The rows are grouped in 4 different ways at once. Each group adds its own fixed numbers to the row, and there is some noise. The rows also spread widely along 16 directions, which tell nothing about the answers.
(in the rows, 128 means zero)
Some rows, each with its group in each grouping after it:
[105 134 133 142 131 129  83  97 148 149 101 149 169 126 144 153 154 140
 155 121 115 168 120 134 147 141 158 125  86 123  83  98 135  85 116 120
 103 145 127 130 121 133 148 102 142 120] -> nos (2) (2) z_615
[144 136 166 122 130 186 163 117 176 111  94 115 102 130 188 153 110 111
 103 150 102 113 123 146 111 137 128 120  80 113 149 141  75 186 161 162
 145 125 165 120 131 144 152 143 137 149] -> nos (2) (0) z_615
[107 129  97 111 131 144 137 159 110 149 133 162 126 114 161 128 141 128
 125 128  86 164 105 131 165 105 171 140  82 104 120  85 151 145 131 141
 121  99 132 115 118 152 173  92 111 148] -> Sako (1) (0) z_361
[153 143  91  32 135 147 181 218 102 118 155 165 147 134 105 137  99 109
 100 161 138 109  93  94 133  90 145 142 144 132 137 153 110  67 103 183
 130  80 162 121 206 150 171 138 181 124] -> gav (0) (2) z_215
[127 113 110 149 139 144 112 108 156 152 112 144 143 120 157 143 116 105
 154 143 107 146 100 113 137 115 129 142  97 137 110 112 101  99 135 142
 109 154 134 168 123 112 150 107 156 141] -> Sako (1) (1) z_212
[140 119 150 119 106 131  92 128  95 136 143 102 155 117 131 107 139  98
 145 164 120 110  91 133 111  79 102 129 161 142 154 158  98  72 139 136
  99 140 131 119 142 122 122 123 170 138] -> pesut (0) (1) z_212
[120 151 159 122 107 149  81 102 141 158 126 104 195  99 116 157 180 116
 170 143  79 156 111 145 126  96 119 135 121 107 112 146 125  90 124 125
  97 110 128 128 116 164 118 138 148 141] -> pesut (2) (0) z_215
[147 126 129 167 139 135 143  93 128 107  76 118 132 112 136 172 168 107
 103 111 108 155 116 100 186 165 151 120  46 125  84 120 157 146 143 104
 132 126 130 138 112 150 100  49 161 139] -> gav (1) (2) z_361
[145 141 117 134 112 139  86  88  41 123 131  98 109 109  94  61 136 123
 111 133 128  91 139 130 110  65 122 115 138 157 141 166 122 107 144 143
 141 142  89 130 136  98  88 153 165 105] -> gav (0) (1) z_212
[129 130  83 140 126 177 123  98 131 142  95 168 158 116 114 188 139 114
 145 112  60 192 115 116 165 113 148 138  90 112 107 114 115 103 121 161
 146 106 101 158 137 145 135 164 177 141] -> pesut (1) (2) z_212
[152 130 138  78 123 159 140 133 155 132 115 147 139 118 122 168 112 113
 137 127  84 131 144 113 144  93 143 147 104 122 122 147 135 146 140 175
 125  83 125 149 150 139 165 196 146 137] -> gav (1) (0) z_361
[190 120 130 185 156 148 146 135 104  54 113  88  92 106 120 158 118  96
  83 177  88 147  73  92 148 154 121 128  51 140 171 150 102 145 158 167
 117 155 181 138 153 119 110 109 203 132] -> Sako (2) (2) z_215
[145 161 180 110 153 154  96 160 136 121 142 114 144 111 170 106 155 133
 132 191 113 143 113 155 100 159 124 137 101 118 147 132 132 104 120 142
  78 144 179 101 142 121 162 131 132 114] -> nos (2) (2) z_361
[ 89 134 137  85 140 141 139 158 129 149 129 154 157 102 193 126 184 114
 158 134 127 131 124 137 124 139 156 105  87  92 127 119 117 139 135 126
 117  98 167 119 129 137 166  63 119 156] -> pesut (2) (2) z_212
[117 139 146 158 155 129 103  54 150 157 111 127 114 106 180 104 136 104
 193 163 141 107 155 144  94  99 139 122  74 171 111 107  92 126 147 144
 110 167 125 157 107  92 138 111 116 111] -> pesut (1) (1) z_215
[135 159  74 193 173 146 158 106  83  90 110 109  76  96 115 146 137 115
 111 170 124 127 104 103 131 121 158 113  11 157 123 121  84 159 156 175
 151 155 163 140 129 133 105  72 154 104] -> Sako (2) (0) z_215
[105 106 108  65 108 134 124 143  78 139 173 122 129 116 135  74 150  84
 160 149 132  77  96 113  88  38 130 109 177 113 158 140  79  68 150 135
 105 102 145 115 156 133 148  94 166 148] -> pesut (0) (2) z_215
[138 126 103 128 131 134 130 131 117 157 141 134 115 120 162  83 114 106
 151 196 121 130  90 148 124  61 128 173 150 150 140  94 119  90 124 136
 130 139 112 105 122 151 136 105 117 125] -> nos (1) (0) z_212
[133 112 163  88  92 130 125 162 145 174 125 120 188 122 168 139 130  93
 159 161 132 125 102 143 127 113  99 143 169 125 147 160 112  96 123 128
 123 115 143 125 143 134 144 117 142 157] -> nos (2) (0) z_615
[120 159 156  74 109 172  70 127 106 141 153 120 154 107 114  96 180 144
 134 117  70 133 145 159 110  83 138 130 133  96 121 152 154 114 131 142
  90  90 113 111 127 136 143 187 130 132] -> gav (1) (0) z_212
[127 142 159 117 123 106 127 214 118 141 157 112 148 113 159 125 121 149
 120 175 154 130  69 145 143 117 115 145 114 133 160 139 124 143 111 145
  96 142 169  74 121 152 155  72  88 135] -> Sako (2) (0) z_215
[146  99 200 130 115 107 158 136 157 112 110  89 137 109 193 142 153  86
 134 147 130 113 104 135 147 142 117 124 105 121 159 152 129 180 155 106
 123 112 156  91 109 152 118  50 118 166] -> gav (2) (2) z_215
[140 107 114  71 129 120 160 224 138 142 129 187 132 130 162 140  56 165
 104 120 150 147 113 110 185 126 146 157 105 122 160 112 153 190 111 170
 136 118 144 128 138 120 213 142  78 133] -> nos (0) (2) z_361
[143 136 153 111 133 110 108 137  89 136 103 167 158 124 148 108 125 137
 107 120 134 159 159 142 154 157 142 132 137 136 121 141 172  87  91 123
 136 131  91 107 156  91 139 155 165 122] -> Sako (2) (2) z_361
[105 100 111 133 106 110 127 149 126 145 136 135 129 135 114 144  85 165
 140 107 179 113  92 108 146  77 107 127 154 114 157 150  82 149 130 143
 130 148 115 105 108 127 134 119 101 144] -> gav (2) (1) z_212
[170 105 198 142 110 147  49 106 107 107 147  91 127 123 140  74 141 116
 130 155  77 140 106 151 107 109  89 140 160 123 177 140 133  82 137 126
  56 169 122 104 127  91 123 177 174 140] -> pesut (1) (2) z_215
[135 136 154  87 125 138 170 153 118 104 120 157 111 142 175 112 126 125
  75 145 112 124 116 148 148 110 169 137 116 128 116  97 143 114 116 134
 125  91 125  58 150 169 163  93 144 145] -> pesut (1) (0) z_361
[163 153 207  98  75 186  95 130  29 100 149  31 113 107 150  40 205  76
  54 169  66  79 104 189  77  98 111 104 161 107 168 185 132 114 166 101
 113 100 141  49 146 156  87 109 188 154] -> nos (1) (0) z_361
[107 148  89 103 169 121 118 207  83 136 158 159 123 111 103  93 108 216
 118 107 205 131 130  99 150 137 109 124 114 116 146 149 152 164  93 152
 119 158 137 132 110  87 149 140  62 100] -> gav (0) (0) z_212
[156 151 123 133 132 176 168 120  77  93 118 112  68 100 175  86 148  85
 105 194  76 128 123 169 106  92 148 125  94 134 193 128  98 168 151 175
 175 106 141  83 144 151 122 134 143 138] -> pesut (2) (2) z_615
[107 152 112 108 143 135 109 133 138 169 131 164 162 122 143 122 115 145
 159 147 158 130 120 128 112 108 136 132 118 141 104 112 104  74 102 151
 112 142 134 144 137 112 163 122 131 116] -> pesut (2) (1) z_215
[116 135 149  69  75 108 136 173  76 165 134 143 170 137 157  95 141 123
 111 137 144 121 105 169 148  86 145 139 193 135 120 132 158  73  95 106
 144  89  94  46 151 170 134  85 131 145] -> nos (1) (0) z_615
[135 110 118 117 143 140 116 144 128 103 136 140 120 140 127 112 108 139
  94 119 136 119  82  84 134 119 121 125 109 119 119 110 116  91 133 127
  75 159 152 149 131 117 150  98 164 136] -> pesut (0) (0) z_215
[162 139  90 164 168 151 134 146 110 113 144 132  81 110 126  89  84 151
 125 187 131 154 101 117 129 103  99 165 124 134 189 111 119 140 121 161
 133 169 132 127 112 117 135 152 106 113] -> pesut (2) (1) z_361
[138 112 132 134 114 149  39 120  77 146 138  93 147  93  86 106 141 139
 152 108 114 126 133  93 120 108 109 108 104 105 158 175 131 143 168 140
  86 159 143 190 122  65 132 173 153 121] -> nos (2) (2) z_361
[174 156 109 176 152 109 124 121 160 150  97 147 123 128 106 113  40 200
 106 151 192 152 113 115 183 100  90 194 122 190 113 118 158 143  73 143
 149 203  80 135  75 137 103 145  54  80] -> gav (0) (2) z_212

New rows. What belongs after each?
[100 166 113  96 126 172 111 132 139 157 136 150 137 112 155 108 154 151
 135 140  88 152 121 163 120  85 167 148  89  99 106  90 137 137 127 141
 123 103 128 109 105 171 167 129  89 124] -> nos (2) (0) z_212
[160 158 136  79 114 189 118 139  91 121 146 131 112 141 138  62 142 112
  63 161  69 125 105 166 105  81 136 153 165 124 120 115 148  49 113 130
 111 102 109  76 160 160 136 156 181 132] -> gav (1) (0) z_361
[111 161 143 117 155 138 116 127 190 163 115 175 138 127 154 131  91 200
 154 120 169 151 168 148 141 130 124 146 111 120 111 114 139 163  85 150
 131 150 108 118  92 122 168 181  45 103] -> gav (2) (2) z_361
[ 93 142  98  80 122 148 123 143 150 155 131 185 137 145 110 131  81 195
 126  79 161 118 141 113 132  79 147 123 136 102 104 119 108 128 111 161
 127 119 112 127 123 126 180 165  94 125] -> gav (2) (1) z_615
[116 135 158  82 146 136 138 168 154 112 129 148 138 132 160 137 134 153
 128 122 150 128 132 123 127 156 133 114 113  95 133 144 122 131 113 140
 103 118 163 101 140 122 167 123 122 136] -> gav (2) (2) z_615
[ 53 151 106  90 127  98 109 151  88 171 142 175 179 117  85 168 134 196
 204  88 206 127 168 115 136  99 142  83 138 108 118 172  98 128  94 168
 140 112 110 114 135 104 151 163  92 107] -> pesut (2) (0) z_615
[133 162 148 112 145 162 115 151 128 128 131 119 134  95 159 121 162 134
 135 154 109 146 131 154 124 137 123 128  77 121 152 145 130 172 131 159
 119 126 154 123 116 128 144 142  95 123] -> gav (0) (2) z_212
[111 132 156  70 141 102 141 153  94 124 130 157 139 130 185  82 161 115
 120 145 156 104 131 135 128 130 159 110 123 138 107 111 150  80 111 108
 103 106 137  87 151 129 160  63 145 128] -> pesut (0) (0) z_361
[171 120 145  97 152 139 105 151 195 131 127 156 141 136 140  99  79 167
 118 136 126 154 116 105 153 121  92 187 148 127 131 116 172 108  95 127
  80 156 118 150 104 125 159 170  99 120] -> gav (0) (2) z_212
[176 101 123 114 140 160 188 144 165 120 100 170  85 147 187 125  39 102
  97 163 143 116 124 121 128 121 112 153 131 149 171 130  78 138 128 178
 167 145 130 138 163 103 162 176 158 141] -> gav (2) (2) z_361
[121 139 124 116 160 125 149 118 136 103 109 147 114 127 164 138 126 111
 117 151 139  99 123 105 120 119 180 109  50 147  93 113  90 110 145 159
 114 132 167 130 156 130 157  73 171 119] -> Sako (2) (2) z_212
[190 154 156 101 125 131  96 214  46  83 161  94 114 118 112  58 123 153
  31 181 129 112  68 117 136 110 123 139 108 156 165 143 167 102 124 154
  63 156 179  88 156 129 145  92 153 107] -> pesut (0) (2) z_361
[ 94 130 148 112 128 146 118 104 171 153  94 172 145 139 157 126  99 185
 118  59 156 139 169 136 140 130 127 117 136  84  99 137 124 158 106 113
 142 133  87 122  94 119 151 164  98 139] -> Sako (2) (2) z_212
[153  79 113 124 121 131 123 130 108  97 127 135 101 136 123 102 114 126
  90  94 104 133 103  84 169 105 132 142 135 101 139 106 167 122 144 102
 103 122 108 127 122 118 135 104 159 159] -> gav (1) (1) z_361
[150 133 165 125 123 160  99 148 141 112 135 106 144 131 127 118 131 158
  96 140 106 154  90 135 135 134  95 152 150  87 145 139 144 113 116 108
  90 140 138  95 115 153 133 142 134 141] -> nos (2) (0) z_361
[114 136 107 120 106 149 112 118  90 121 134 116 114 129  93 122 131 147
 118 111 130 105 113 117 120  67 132 103 127 112 129 150  94 125 142 152
 130 124 121 107 129 141 115 133 141 128] -> gav (2) (0) z_615
[150 127 191 124 156 123 143  96 153 109  96 128 128 115 184 119 130 115
 149 143 136 133 175 140 132 160 109 133 124 130 152 153 145 160 120 119
 134 127 110 120 117  99 133 162 121 134] -> pesut (0) (1) z_361
[145 181 130 149 145 189 120 112  94 112 118  95 109 110 129  89 148 142
  91 160 121 130 117 150 104 130  99 119 113 130 145 153 105 128 118 140
 142 156 137 112 116 133 100 138 129 116] -> pesut (0) (1) z_615
[110 125  86 121  98 122 127  75 137 115 107 150 133 149  74 176 123 143
 115  84  95 136  98 100 181  43 184 139 100 125  57  88 128  93 130 133
 120  99  88 107 116 205 128  98 146 127] -> gav (0) (0) z_615
[110  91  91  95 185 159 175 158 156 103 134 162  87 144 201 102 117 105
 127 136 163 102  94  78 109 157 136 106  95  92 138  89  75 117 152 120
 100 146 198 153 140 104 189  53 151 147] -> nos (0) (2) z_361
[122  91  83  99 110 186 118 123  96 143 114 148 127 105 134 132 141  98
 143  82  71 138 139 101 137 107 148 104  96  83 153 137 114 166 177 154
 141  96 136 189 140  92 160 165 166 159] -> nos (1) (2) z_615
[143 154 151  76 112 154 120 130 127 155 132 108 157 103 123  91 146 129
 129 131 129  98 136 117 125  68 115 140 158 108 119 157 154 123 127 115
 111  97 125 130 110 166 127 117 109 135] -> pesut (1) (2) z_361
[131 171 124 121 102 150 125 179  90 171 102 157 164 124 142 172 116 141
  83 142 126 161 102 167 164 143 150 128  66 163 111 136 124 131 103 185
 160 131 126 110 157 132 153 134 141 124] -> gav (2) (0) z_361
[141 145 152 122  76 154  84 169  46 159 141 108 136 116 143  97 112 133
  95 161 119 126  96 192 117  91 108 126 134 154 183 172  97 145 130 180
 149 152 117  88 146 112 135 183 130 124] -> nos (0) (0) z_212
[137  85 110 140 186 170 152 132 166  91 113 140  98 136 165 140 126 108
 112 114 137 127  99  59 134 192 103 108  78  93 121 117 103 116 152 111
  89 160 181 185 129  83 141  84 185 154] -> gav (1) (0) z_361
[128 103 130 113 152  94 124  94 123  85 151 143  91 123 117  90 139 139
 165 137 109 126 138  96 147  55 159 151 142 109 129  82 169 103 135 113
  76 103 104  85 112 150 142 119 123 121] -> pesut (1) (0) z_361
[121 124 113  91 145 161 152 131 101 111 132 145 134 120 150 112 177  97
 139 131  96 152 128 132 126 133 123 124 159  82 148 141 131  88 118 113
 143  86 116 103 147 135 124 139 173 150] -> gav (0) (2) z_212
[149 150 116  65 138 134 162 172  88 132 142 125 115 108 161  51 129 101
 114 185 153  76 116 121 104  75 131 139 141 155 152 132 128 108 130 142
 130 106 156 124 150 139 146  72 123 122] -> pesut (0) (1) z_615
[109 101 137 146 123  91 124  99 138 132 107 158 124 132 113 156  72 193
 167  78 181 139 172 116 167 101 123 128 138 111 147 152 120 201 119 144
 161 139  66 111  95 103 130 201  77 120] -> nos (2) (0) z_212
[146 135 149 129 129 155 116 100 162 119 104 114 137 134 145  74 139 148
  55 105 113 139  95 113 152 122 114 155 129  97  77  86 186  93 117  46
  90 142 113 119  75 179 103  45 133 148] -> pesut (2) (0) z_215
[129 134 129 127 167 155 197 107 203 130  93 167 115 131 201 170 125  95
 152 161 110 161 129 142 148 147 140 159  88 122 110  91 117 140 113 135
 155 103 127 111 117 165 147 114 118 145] -> gav (1) (0) z_361
[ 82 164 107 111 192 107 174 134 166 115 120 170 127 126 147 179 138 156
 176 149 198 107 143 102 123 140 177 103  53 136  83 116  90 122 112 169
 125 119 174 112 144 136 164  68 106  99] -> gav (2) (1) z_615
[136 143  89 170 116 135 173 100 115 134 102 126 116 130 123 160 114 112
 114 154 125 148  83 145 167  81 131 152 114 156 117 110 100 122 110 138
 183 129  89  88 112 192  88  91 127 128] -> gav (0) (0) z_215
[ 82  95 106  79 150  91  88 171 127 125 156 189 163 132 116 120 134 188
 168  79 154 144 125  69 159 123 157 117 128  75 117  98 163  91 114 118
  59 120 142 141 126  92 191 102 120 136] -> pesut (2) (1) z_615
[179 145 177 142 138  94 121 123 162 120 105 113 131 109 133 134  92 154
 117 160 137 125 135 114 171  99 137 170  83 170 115 131 180 167 117 145
  93 147 127 116 102 148 139 113  85 102] -> Sako (1) (2) z_361
[138 176 122 149 132 196 115  68 146 144 107  88 172 107 115 136 209  88
 137 159  69 174  95 147 120 123  99 147 146  90  90 138 125  44 110  78
 136 112 120 116 104 204  67 102 171 137] -> gav (2) (2) z_361
[119 114 155 144 130  97  97 138 156 126 114 120 187 121  82 216 119 171
 163  98 173 141 112  70 173 139 111 108  97 109 115 174 112 140 124 141
  80 154 155 149 117 120 139 115 129 129] -> pesut (2) (2) z_361
[120 121 144 114 123 156 112 137 123 109 136 119 116 135 130 118 135 154
 106  98 129 122 115 124 125 123 115 109 133  94 142 142 118 135 134 127
 100 134 139 101 121 118 139 128 132 147] -> gav (1) (1) z_615
[144 128 111 144 131 115 156 164  79 114 116 106 158 107  96 184 156 107
 122 140 160 132  88  84 173 151 117 112 104 137 126 180 121 113 124 131
 139 120 154 121 154 137  92  56 178 135] -> gav (1) (2) z_361
